The groups are shells around one centre, one inside the other: the same stretched ball of 5 dimensions in 6 sizes.
Some rows, each with its group after it:
[  1.8  -0.1   1.8  27.8 -13.8 -17.4  13.6   8.6  10.2 -13.7  12.2  -2.2
 -17.6  -0.1  -6.2 -13.8  -1.9  13.0   7.4 -15.4  16.1  -2.2  17.9  -1.1
  10.2]	C
[ 16.4  14.5  -7.7  41.3 -51.6 -22.0  29.2   5.5  -0.8  29.0  34.7  -6.2
 -11.6  11.7  38.4  27.7  10.7  11.8  32.3 -15.0  -5.4  12.1  21.9 -17.0
  -3.7]	R
[  9.7  18.5  -9.7  29.6 -33.5 -41.1  23.3   7.6   7.8  25.4  28.4   8.0
 -17.3   5.7  34.4  15.5 -12.0   8.3  25.9   5.3  -4.5  19.4  26.8 -33.5
  -2.1]	C
[ 20.1  10.9  -9.2  53.7 -34.8 -38.3  23.3   1.4  -0.4  25.6  45.3   4.0
 -14.1   5.4  25.9  38.4  -9.8   9.4  30.3  -0.6 -12.7  22.9  35.1 -40.2
   3.8]	Y
[ -6.3   9.4  14.4   8.5 -18.6  -3.7  14.5  21.4   7.0  -0.4  -2.5 -18.6
 -17.8  -3.9  22.8  -4.1   7.8  12.8   3.7 -15.6  13.3 -11.4  -4.0   3.3
  10.1]	C
[  1.6  19.8   1.4  21.4 -42.0 -17.6  27.0  21.0  11.0  20.4  10.9 -15.2
 -20.3   4.9  52.9  13.4   3.4  10.8  12.7  -8.6   0.7   2.7  -1.0 -14.6
   5.6]	Y
[ -5.9  10.7  20.6  -6.5  15.1 -25.5  -3.4  12.4  -8.1  12.3   6.0   3.9
 -11.5 -17.2   1.1   8.5 -12.5   8.2  17.1  12.4   4.4   2.4  22.2 -23.5
   1.2]	D
[-14.9  16.7  23.1 -24.5   8.1 -17.1  -0.2  21.0  -1.6  11.8 -10.8  -2.9
 -14.2 -15.0  15.7  -7.5  -5.2   8.7  11.1   8.5  12.1  -6.5   6.3  -9.5
  -1.5]	R
[-16.0  15.2  15.9  -8.8   9.9 -28.6   4.4  26.3  16.1  -2.7 -11.4  -1.6
 -25.5 -14.9  19.8 -13.9 -24.1   7.9  -5.5  14.7  11.7  -1.6   1.2 -22.6
  13.9]	R
[ 12.6   2.7  -0.4  44.4 -17.4 -27.9  14.8   3.3   0.4   5.9  32.6   0.8
 -14.3  -0.7   3.7  20.6  -8.0  11.0  19.7  -6.5  -1.3  11.3  30.2 -25.2
   9.6]	S
[-10.7   8.8  13.9   6.5 -13.1  -6.6  13.9  25.3  15.2  -9.5  -9.1 -17.7
 -22.7  -5.6  21.5 -14.4   0.2  12.4  -5.6 -12.2  17.0 -12.6  -8.6   2.2
  15.5]	D
[-20.8  23.2  23.3 -34.0   9.0 -22.6   1.3  28.4   6.2  13.8 -19.7  -2.8
 -19.4 -16.5  30.3 -12.8 -13.1   7.1   4.2  17.1  12.0  -5.8  -2.3 -15.5
   0.5]	H
[ -8.7   1.9  22.5  -5.4   8.1  -4.1  -0.9  13.3  -4.8  -7.4  -3.8  -7.6
 -10.7 -12.5 -12.2 -12.4   6.1  12.5   9.5 -11.2  19.0 -13.6  11.5   7.6
   4.1]	D
[-13.4   6.6  23.6 -14.9   3.8  -1.7   1.3  18.7  -1.0  -5.0 -12.2 -11.1
 -12.8 -11.7  -0.2 -18.1   8.1  12.3   6.4 -10.7  21.2 -16.8   2.5  11.3
   2.9]	R
[  8.3  20.6  -7.2  23.9 -32.2 -40.4  22.0   9.0   5.6  29.3  26.3   7.5
 -16.5   4.4  37.5  17.1 -11.2   7.9  27.4   7.4  -5.3  18.8  25.5 -33.9
  -4.1]	C
[-21.5  10.0  23.9 -24.6  34.9 -29.3  -8.9  22.8  10.1 -11.7 -18.0   6.7
 -22.1 -23.6  -7.0 -25.9 -28.7   7.4  -6.0  20.6  18.4  -5.1   9.4 -19.1
  11.2]	Y
[  3.0  19.5  -7.3  23.6 -30.2 -39.0  23.5  14.9  16.3  17.0  17.2   3.8
 -22.5   3.9  39.0   4.7 -15.9   8.4  14.6   6.3   0.1  14.5  15.8 -30.5
   3.9]	C
[-15.1   9.4  25.0 -21.3  16.2 -12.9  -4.0  18.5  -2.1  -0.7 -11.6  -2.7
 -13.4 -16.9  -2.3 -15.0  -4.1  10.1   7.4   3.3  17.5 -10.6   8.8  -2.3
   1.9]	D
[  2.9  24.2 -10.0  17.4 -30.3 -47.1  23.4  13.7  15.7  25.0  18.3  10.8
 -22.0   4.3  43.4   4.6 -20.1   6.9  19.9  14.0  -2.0  19.7  20.6 -36.8
  -1.9]	H
[-10.2  30.3  11.4 -16.7  -8.7 -37.3  10.6  24.4   5.9  33.3  -1.3   2.6
 -19.8  -9.7  50.7   9.3 -18.7   5.3  15.7  24.2  -2.2   9.6   6.8 -36.1
  -3.2]	R
[-28.0 -11.1  42.4 -30.0  46.0  14.3 -18.2  22.5   1.3 -46.8 -35.4 -15.3
 -14.9 -27.4 -48.2 -49.7   3.8  14.9 -17.6 -16.6  41.5 -37.0  -4.9  32.6
  18.3]	S
[-25.2  16.8  26.9 -40.9  29.7 -25.3  -8.2  25.8   6.6  -0.4 -24.7   4.7
 -19.5 -22.7   5.3 -27.2 -20.8   7.1  -0.7  21.2  19.0  -8.0   4.1 -13.4
   2.6]	R
[ -2.8  16.8  14.1   2.2 -19.8 -12.9  13.1  18.1  -2.4  21.3   5.6 -11.7
 -13.3  -4.6  33.2  12.9   5.8  10.3  17.8  -4.1   3.4  -2.2   5.5 -10.6
  -0.1]	H
[-22.4 -12.0  39.8 -21.9  35.9  18.1 -14.6  18.8  -3.1 -41.8 -28.0 -17.7
 -11.6 -23.3 -46.3 -42.0  12.0  15.9 -11.1 -23.6  39.1 -36.3  -2.1  35.9
  15.3]	Y
[ 14.3  -5.7  -0.9  56.9 -35.4  -4.2  22.7   4.4   3.8  -9.9  28.7 -16.1
 -13.9   7.1   0.2  10.3  14.2  16.1  13.1 -34.2   8.9  -3.2  16.7   3.9
  14.7]	S
[-17.1   4.5  28.1 -23.7  38.2 -21.6 -13.7  15.3  -3.1  -9.4 -11.2   6.7
 -13.8 -24.6 -22.8 -19.0 -17.8   8.7   4.3  13.3  18.5  -7.6  18.5 -11.3
   5.5]	D
[-17.0  -3.0  22.0  -7.3  30.9 -15.9  -7.2  17.2  10.4 -31.2 -14.0   0.8
 -20.2 -19.4 -29.3 -35.0 -16.9  11.2  -9.5   0.2  26.9 -13.1  10.7   0.1
  16.7]	Y
[-13.8  31.4  11.0 -24.8   4.7 -48.7   5.3  24.1   9.1  30.8  -4.2  12.7
 -21.9 -13.9  43.6   1.7 -31.8   3.2  13.6  36.5  -1.2  14.1  12.8 -45.1
  -3.8]	H
[ 10.1  33.7  -9.3  23.0 -40.3 -53.8  27.0  14.1   5.9  53.4  31.8   8.6
 -19.2   4.1  70.4  40.3 -21.3   4.4  32.3  24.0 -20.5  30.4  23.5 -58.7
  -6.1]	Y
[ 29.9  15.5 -25.3  75.7 -68.5 -41.0  40.6  -0.4   6.7  35.4  58.0   1.0
 -16.1  20.0  49.8  46.2  -2.7  10.2  36.4  -9.9 -18.3  29.9  33.8 -41.1
   1.6]	R
[ 15.7  10.6 -13.1  48.1 -50.0 -25.7  30.5   4.9   8.3  15.4  33.3  -3.0
 -15.8  13.3  29.4  14.3   4.5  12.1  24.9 -16.6  -0.1  12.1  22.5 -15.2
   1.6]	D
[  7.7  22.9 -10.3  27.6 -31.0 -48.9  23.8  11.5  12.4  28.7  26.6  10.1
 -21.1   3.7  44.1  18.1 -21.9   6.6  22.2  15.0  -8.1  23.5  24.6 -44.8
   0.5]	C
[-12.0  11.1  19.9 -11.1  27.7 -35.2  -6.3  16.8   2.3   2.1  -1.6   9.5
 -18.3 -21.2  -2.1  -4.0 -28.7   6.7   5.7  23.0   7.6   4.1  20.1 -31.6
   7.9]	S
[-18.2   2.3  17.1  -0.5   1.6  -3.3   8.3  27.3  22.4 -31.1 -21.3 -16.5
 -26.1  -9.3   1.9 -38.1  -4.0  13.4 -18.1 -14.8  29.2 -20.5 -12.3  13.3
  21.5]	H
[ 12.8  30.5 -11.2  34.9 -56.8 -40.4  34.8  16.0   8.7  48.4  32.1  -3.7
 -19.9  10.4  77.0  40.6  -8.1   7.1  28.9   7.4 -17.7  23.8  13.5 -45.2
  -1.9]	H
[-12.4 -10.8  18.2  14.8   2.6   9.5   6.2  19.4  16.2 -45.2 -14.2 -20.8
 -21.2  -8.0 -23.5 -39.4   7.9  16.9 -16.9 -32.1  34.3 -26.8  -6.3  28.6
  24.7]	Y
[ -1.2  11.3  12.2  12.4 -23.8  -6.7  15.8  17.5   1.0  10.5   6.3 -16.3
 -14.5  -2.1  26.7   7.9  10.0  12.2  13.1 -14.0   7.4  -6.2   2.9  -2.2
   4.9]	S
[ -8.5   9.0  11.1  -3.4   6.6 -26.4   3.1  13.5   6.4  -2.8  -0.3   6.1
 -16.9 -10.1  -2.0 -17.0 -13.0   9.4   8.8   5.3  14.9  -0.5  18.0 -11.9
   3.3]	D
[  3.4   6.3  -2.6  37.2 -33.2 -16.4  24.7  15.3  17.5  -5.9  13.3 -11.7
 -22.4   5.3  22.4  -3.5  -0.4  13.0   3.7 -17.7  10.2  -0.5   5.5  -5.9
  14.7]	C
[ -7.6 -11.0  24.1  13.1  -2.3  19.8   4.5  15.1   0.6 -32.0  -7.6 -25.9
 -12.5  -7.7 -23.3 -22.5  23.1  17.6  -3.7 -38.9  29.9 -29.1  -2.5  34.2
  16.7]	S
[  8.6  -4.3  -0.5  42.5 -34.4  -1.0  21.7   5.9   6.2 -13.5  18.7 -14.5
 -13.7   8.1  -2.7  -7.0  18.5  16.3  12.0 -36.3  16.8  -8.3  13.4  15.5
   9.6]	S
[ -3.2  28.8  -2.2  -1.4 -15.9 -50.9  15.7  16.7  11.5  31.6  10.9  14.4
 -21.0  -3.1  44.6   5.6 -26.0   4.8  20.5  26.2  -3.4  19.9  20.4 -43.5
  -5.3]	H

New rows. What belongs after each?
[-25.9   2.8  38.5 -41.0  43.0  -4.6 -17.5  21.3  -4.0 -18.0 -28.1  -3.4
 -12.9 -27.6 -26.3 -32.9  -6.0  10.5  -2.9   4.2  28.6 -22.2   4.7   9.1
   5.8]	R
[ 25.0  11.8 -18.0  68.1 -62.8 -29.3  37.1   2.5   5.7  26.4  48.6  -5.8
 -15.5  17.1  42.4  37.7   4.2  11.8  30.6 -17.1 -11.5  20.0  26.1 -27.7
   4.1]	S
[  4.2 -11.4  12.2  29.2  -2.3  -1.2   4.6   1.9  -4.6 -21.5  15.0  -7.5
  -8.9  -4.8 -33.2  -9.2  11.8  15.6  11.8 -28.1  19.9 -11.3  23.6  13.6
   9.8]	Y
[-12.7  -7.2  23.7  11.5  -1.0  15.2   6.9  23.3  11.4 -35.5 -15.2 -28.4
 -20.0  -9.4 -10.2 -26.3  12.7  16.7 -15.2 -32.0  29.4 -28.7 -12.9  26.9
  24.5]	H
[ -8.9  12.5   6.0   8.4 -11.4 -23.6  14.7  22.4  19.5  -5.2  -3.3  -5.4
 -25.1  -4.5  22.9 -15.5 -13.3  10.2  -2.4   0.0  13.4  -1.9   1.3 -12.4
  13.0]	D
[  9.7  -4.8   7.1  40.6 -24.2  -0.9  15.5   5.0  -3.1  -7.0  22.2 -15.2
 -10.4   1.7  -5.3   8.4  16.5  15.4  15.5 -30.7  10.8  -6.9  16.9   7.2
   9.9]	D
[  0.6 -16.7  11.1  33.6  -0.8   3.4   5.9   5.1   5.4 -39.8   7.7 -11.3
 -14.0  -4.1 -40.8 -25.4  10.5  17.1  -0.8 -35.1  28.3 -17.5  16.1  23.0
  18.5]	R
[ -3.0 -13.2  13.5  30.4  -8.7  10.6  10.2  12.4   9.7 -38.8   0.2 -21.0
 -17.0  -2.9 -24.9 -25.7  15.0  17.7  -6.8 -38.8  29.0 -22.7   2.3  27.8
  21.7]	D
[-13.2 -16.7  24.5   7.0   8.2  22.0   0.5  15.2   7.1 -50.7 -17.4 -22.8
 -14.7  -9.2 -42.1 -46.4  21.1  18.7 -12.4 -42.2  41.5 -35.5  -3.5  46.0
  19.5]	R
[ 15.4   2.8  -0.5  49.1 -39.7  -9.8  23.6   4.9  -2.0   9.4  32.0 -13.6
 -11.4   7.0  16.6  23.8  13.8  14.0  22.6 -25.4   0.7   2.7  18.9  -6.5
   7.0]	S
[  2.5  -1.3  -1.3  33.1 -18.5 -16.4  16.8   8.8  14.3 -17.9  12.5  -3.6
 -19.1   2.6  -5.6 -17.5  -1.1  13.7   5.0 -19.3  17.8  -2.8  16.1   1.6
  12.3]	Y
[ 20.0   2.7 -16.3  68.1 -52.4 -22.8  33.2   2.9  12.6   2.6  39.5  -6.8
 -18.2  15.2  20.5  15.4   3.8  13.9  18.6 -25.0   0.8  11.3  22.8 -13.5
  11.3]	Y
[-32.7  -5.1  39.0 -37.0  40.0  11.1 -13.7  28.4  10.3 -46.0 -43.4 -15.7
 -19.7 -25.1 -33.8 -59.2   0.5  14.1 -23.0 -13.3  43.8 -37.1 -13.5  32.5
  18.2]	R
[ 10.2  -7.1   6.3  43.1 -17.8  -4.9  12.9   2.9  -2.8 -10.8  24.4 -11.0
 -10.8   0.0 -13.7   7.2  11.3  15.2  14.8 -27.8  10.8  -4.8  21.9   3.4
  11.6]	D
[ -8.7  24.8   6.7   0.5 -18.9 -30.7  17.9  27.1  16.3  18.6  -1.7  -5.9
 -25.2  -4.9  51.7   3.1 -16.4   7.6   4.4  12.2   1.9   5.2  -2.2 -28.4
   7.5]	R
[ -2.4  20.8   1.6   2.0 -10.6 -41.3  11.8  13.4   7.0  21.5  11.1  11.3
 -18.1  -4.4  27.0   2.0 -19.0   6.8  19.7  16.7   1.5  13.6  22.3 -32.2
  -3.4]	S
[-19.0  10.7  30.3 -20.1  13.0  -4.9  -1.2  27.7   2.7  -3.4 -19.1 -15.7
 -18.1 -18.8  13.0 -10.3  -3.1  10.5  -3.6   0.3  16.3 -16.6  -7.5  -1.5
  11.5]	H
[ 10.3  14.0  -2.2  37.1 -29.3 -32.0  21.1  10.4   4.4  21.2  28.9  -2.2
 -17.5   1.5  33.0  27.2  -9.4   9.3  20.3   0.7  -7.2  14.7  20.7 -33.2
   6.6]	C
[ -4.1  19.1   2.0  11.5 -32.3 -20.4  23.2  22.5  16.3  11.6   2.2 -10.4
 -22.6   2.5  44.4  -3.1  -2.3  10.4   7.0  -4.9   7.4   0.3  -1.7 -11.4
   6.1]	D
[ -0.6  -0.2   7.6  31.1 -22.9  -2.0  18.3  16.9  12.9 -16.8   5.1 -19.6
 -20.2   0.5   8.5  -8.9   7.8  14.9  -1.7 -26.3  16.8 -11.6  -0.6   8.1
  18.4]	C
[-11.9  19.6  15.9 -16.5  16.8 -40.5  -1.3  18.9   3.9  15.6  -1.4  11.2
 -18.9 -17.7  16.4  -0.7 -28.4   5.4  11.0  27.8   3.6   8.6  18.3 -36.4
   1.6]	C
[  7.1  19.2  -6.1  27.9 -51.7 -19.9  30.8  14.6   9.6  23.3  18.8 -10.2
 -17.4  11.2  49.5  11.8   8.3  11.4  21.2 -13.3   1.0   6.2   7.3 -11.4
  -0.8]	R
[ 12.7  -7.8  -4.0  54.9 -20.9 -17.1  17.4   1.1   7.7 -17.4  29.2  -3.4
 -16.0   3.9 -15.2  -0.1  -0.1  14.6  10.8 -23.8  11.2   2.2  26.9  -4.5
  15.4]	H
[ -4.7   2.1  21.0  10.7   5.8  -9.4   2.3  15.4  -1.9  -5.1   4.0 -11.0
 -14.6 -13.4  -1.9   4.5  -2.6  11.8   5.4  -6.7  10.2  -7.8   9.9  -7.8
  13.3]	Y
[ -8.6 -11.2  16.5  14.2   8.1   1.7   2.2  12.4   9.3 -39.1  -6.0 -11.0
 -16.9  -8.8 -33.6 -34.9   4.9  15.7  -7.0 -26.1  31.3 -20.5   7.8  22.0
  17.9]	D
[-11.6  -4.9  25.8   1.0  25.1  -7.4  -6.5  15.2   1.2 -24.2  -6.6  -6.9
 -15.8 -19.2 -26.5 -16.9  -7.1  12.4  -3.6  -6.7  21.3 -14.5  10.8   1.4
  16.7]	C
[ 11.0  24.3 -10.6  29.1 -30.2 -53.4  22.5   8.4   6.7  37.3  33.4  13.5
 -18.6   2.9  45.0  28.5 -23.4   5.7  29.2  19.4 -13.5  28.4  31.3 -52.3
  -2.8]	C
[ 14.7  -1.2  -8.8  57.3 -46.1 -10.1  28.8   4.8  10.1  -6.5  29.1 -12.4
 -16.1  12.6  10.2   3.9  12.9  15.5  14.6 -33.1   9.3   0.5  16.4   3.0
  11.2]	D
[-19.7  -8.9  31.0 -10.2  41.7  -5.6 -13.4  18.3   5.9 -40.0 -19.0  -5.4
 -18.5 -24.9 -41.6 -35.6 -12.6  12.6 -14.4  -4.9  30.5 -21.1   6.9   8.0
  21.4]	R
[ 13.1  11.8 -15.1  49.8 -61.6 -18.7  37.3  10.4  16.3  10.3  26.6 -11.1
 -19.6  17.7  40.6   6.4  10.1  13.4  17.6 -24.6   4.0   6.6  10.1  -5.9
   5.3]	R
[  4.5  36.3  -5.6   7.0 -32.2 -54.9  22.2  15.6   4.8  54.7  23.8  12.2
 -18.5   0.9  68.2  32.0 -22.7   3.5  32.6  29.3 -16.9  28.5  22.9 -56.6
 -10.4]	H
[  8.6  28.0  -6.1  20.3 -30.8 -50.0  21.7  11.5   3.7  44.3  29.3  10.1
 -17.4   1.4  53.3  32.3 -19.8   5.2  30.8  20.8 -15.0  26.4  26.6 -51.4
  -5.5]	C
[  8.8  30.0  -3.9  17.2 -37.5 -43.1  23.4  12.5  -0.2  50.3  28.3   4.7
 -14.9   2.9  60.5  36.8 -10.9   5.9  34.2  16.1 -15.7  23.3  22.5 -45.8
  -8.6]	R
[  8.4  -6.6   4.9  38.2 -19.9  -3.7  13.8   2.8  -0.7 -12.9  20.6  -9.7
 -10.7   2.0 -15.1  -2.4  14.0  15.4  14.9 -30.1  15.2  -6.9  21.1  10.0
   8.7]	D
[ 12.0  22.6 -13.6  41.9 -49.7 -40.1  32.9  13.8  14.9  30.0  30.6  -1.2
 -22.5  10.2  58.2  26.2 -11.8   8.5  20.9   2.9 -10.2  21.0  15.7 -38.9
   4.5]	D
[  6.3  15.3   6.8  18.3 -28.0 -18.5  17.0  11.1  -5.6  26.8  20.5  -7.2
 -10.9  -0.2  31.4  24.0   6.0  10.3  26.4  -5.6  -2.5   5.6  16.6 -17.4
  -2.3]	R
[-11.5  30.2  12.7 -17.2  -1.6 -41.7   8.2  25.4   7.2  31.9  -1.8   4.9
 -21.6 -12.8  49.1  10.5 -25.9   4.4  12.8  30.2  -3.6  11.6   7.9 -42.9
  -0.3]	R
[  7.1  16.4   0.0  31.1 -50.4 -11.0  29.8  17.0   6.4  21.5  17.9 -19.0
 -16.8   8.6  50.1  19.5  13.0  12.3  17.8 -18.4  -0.1   1.4   1.4  -8.3
   4.3]	H
[ 19.6  10.3  -6.2  47.8 -37.0 -30.2  22.4   0.4  -5.4  27.4  42.8   1.0
 -10.3   6.0  23.7  36.5   0.2  10.4  34.1  -6.8 -10.0  18.0  33.6 -29.8
  -0.7]	S
[ -8.4   2.6  17.7   3.9  20.7 -24.6  -2.9  14.3   4.4 -11.5   1.1   2.7
 -18.2 -17.2 -12.8  -8.8 -19.5   9.7   1.7   7.0  13.0  -1.9  17.9 -17.9
  13.5]	D
[  1.7  21.2   4.0   9.9 -26.2 -28.0  17.9  15.4   2.0  28.7  14.5  -2.3
 -15.6  -0.7  41.0  16.7  -4.0   8.5  22.5   4.6  -2.4   9.1  13.7 -25.1
  -2.6]	C
[  4.0   0.2   3.6  39.1 -32.6  -1.9  22.6  14.5  11.7 -12.1  11.9 -20.3
 -18.9   4.5  13.1  -2.3  11.8  15.3   3.0 -30.0  13.8  -9.2   1.8   7.7
  16.6]	C
[-25.4 -17.1  41.2 -18.6  42.7  20.4 -16.3  21.1   2.8 -55.9 -32.7 -20.0
 -15.2 -25.6 -55.2 -50.9   8.1  16.7 -21.2 -26.0  44.0 -40.1  -6.2  39.2
  23.4]	Y
[ -1.9  -9.6  18.4  24.9   0.8   3.7   4.7  11.4   0.9 -25.6   4.9 -16.9
 -14.0  -8.7 -21.8  -9.0   8.8  15.5   0.0 -26.7  20.3 -16.7   8.8  12.9
  18.5]	D
[-17.0  -3.3  34.4 -23.9  48.9 -13.3 -20.4  11.6 -10.1 -18.2 -11.5   5.1
  -9.8 -28.4 -42.8 -20.8 -12.4  10.2   4.4   7.0  22.6 -13.4  22.3  -2.4
   6.6]	H
[ 13.4  10.0   1.5  36.9 -30.3 -22.1  18.8   5.3  -5.9  23.1  32.4  -5.0
 -10.7   2.2  23.1  31.4   3.2  10.9  28.3  -8.4  -5.8  10.4  24.9 -22.6
   1.4]	S
[ -8.5  -8.0  17.6   6.6   7.9   0.9   0.9  10.9   4.1 -30.4  -5.6  -8.4
 -13.7  -9.0 -31.2 -31.9   7.7  15.1  -0.1 -23.6  29.6 -19.3  10.9  21.5
  11.3]	S
[ 18.1  13.3 -16.2  54.3 -40.6 -43.8  28.2   3.6   9.9  21.0  41.6   7.1
 -18.8   9.4  31.3  25.9 -14.5   9.2  25.4   0.6  -9.2  24.4  32.1 -39.6
   4.9]	S
[  3.7  12.6  -3.8  27.6 -42.1 -16.1  27.0  14.9  13.4   7.3  12.9 -10.6
 -19.1   8.6  33.4  -1.9   6.7  12.5  12.7 -17.3   8.7   0.6   5.8  -3.3
   4.7]	D
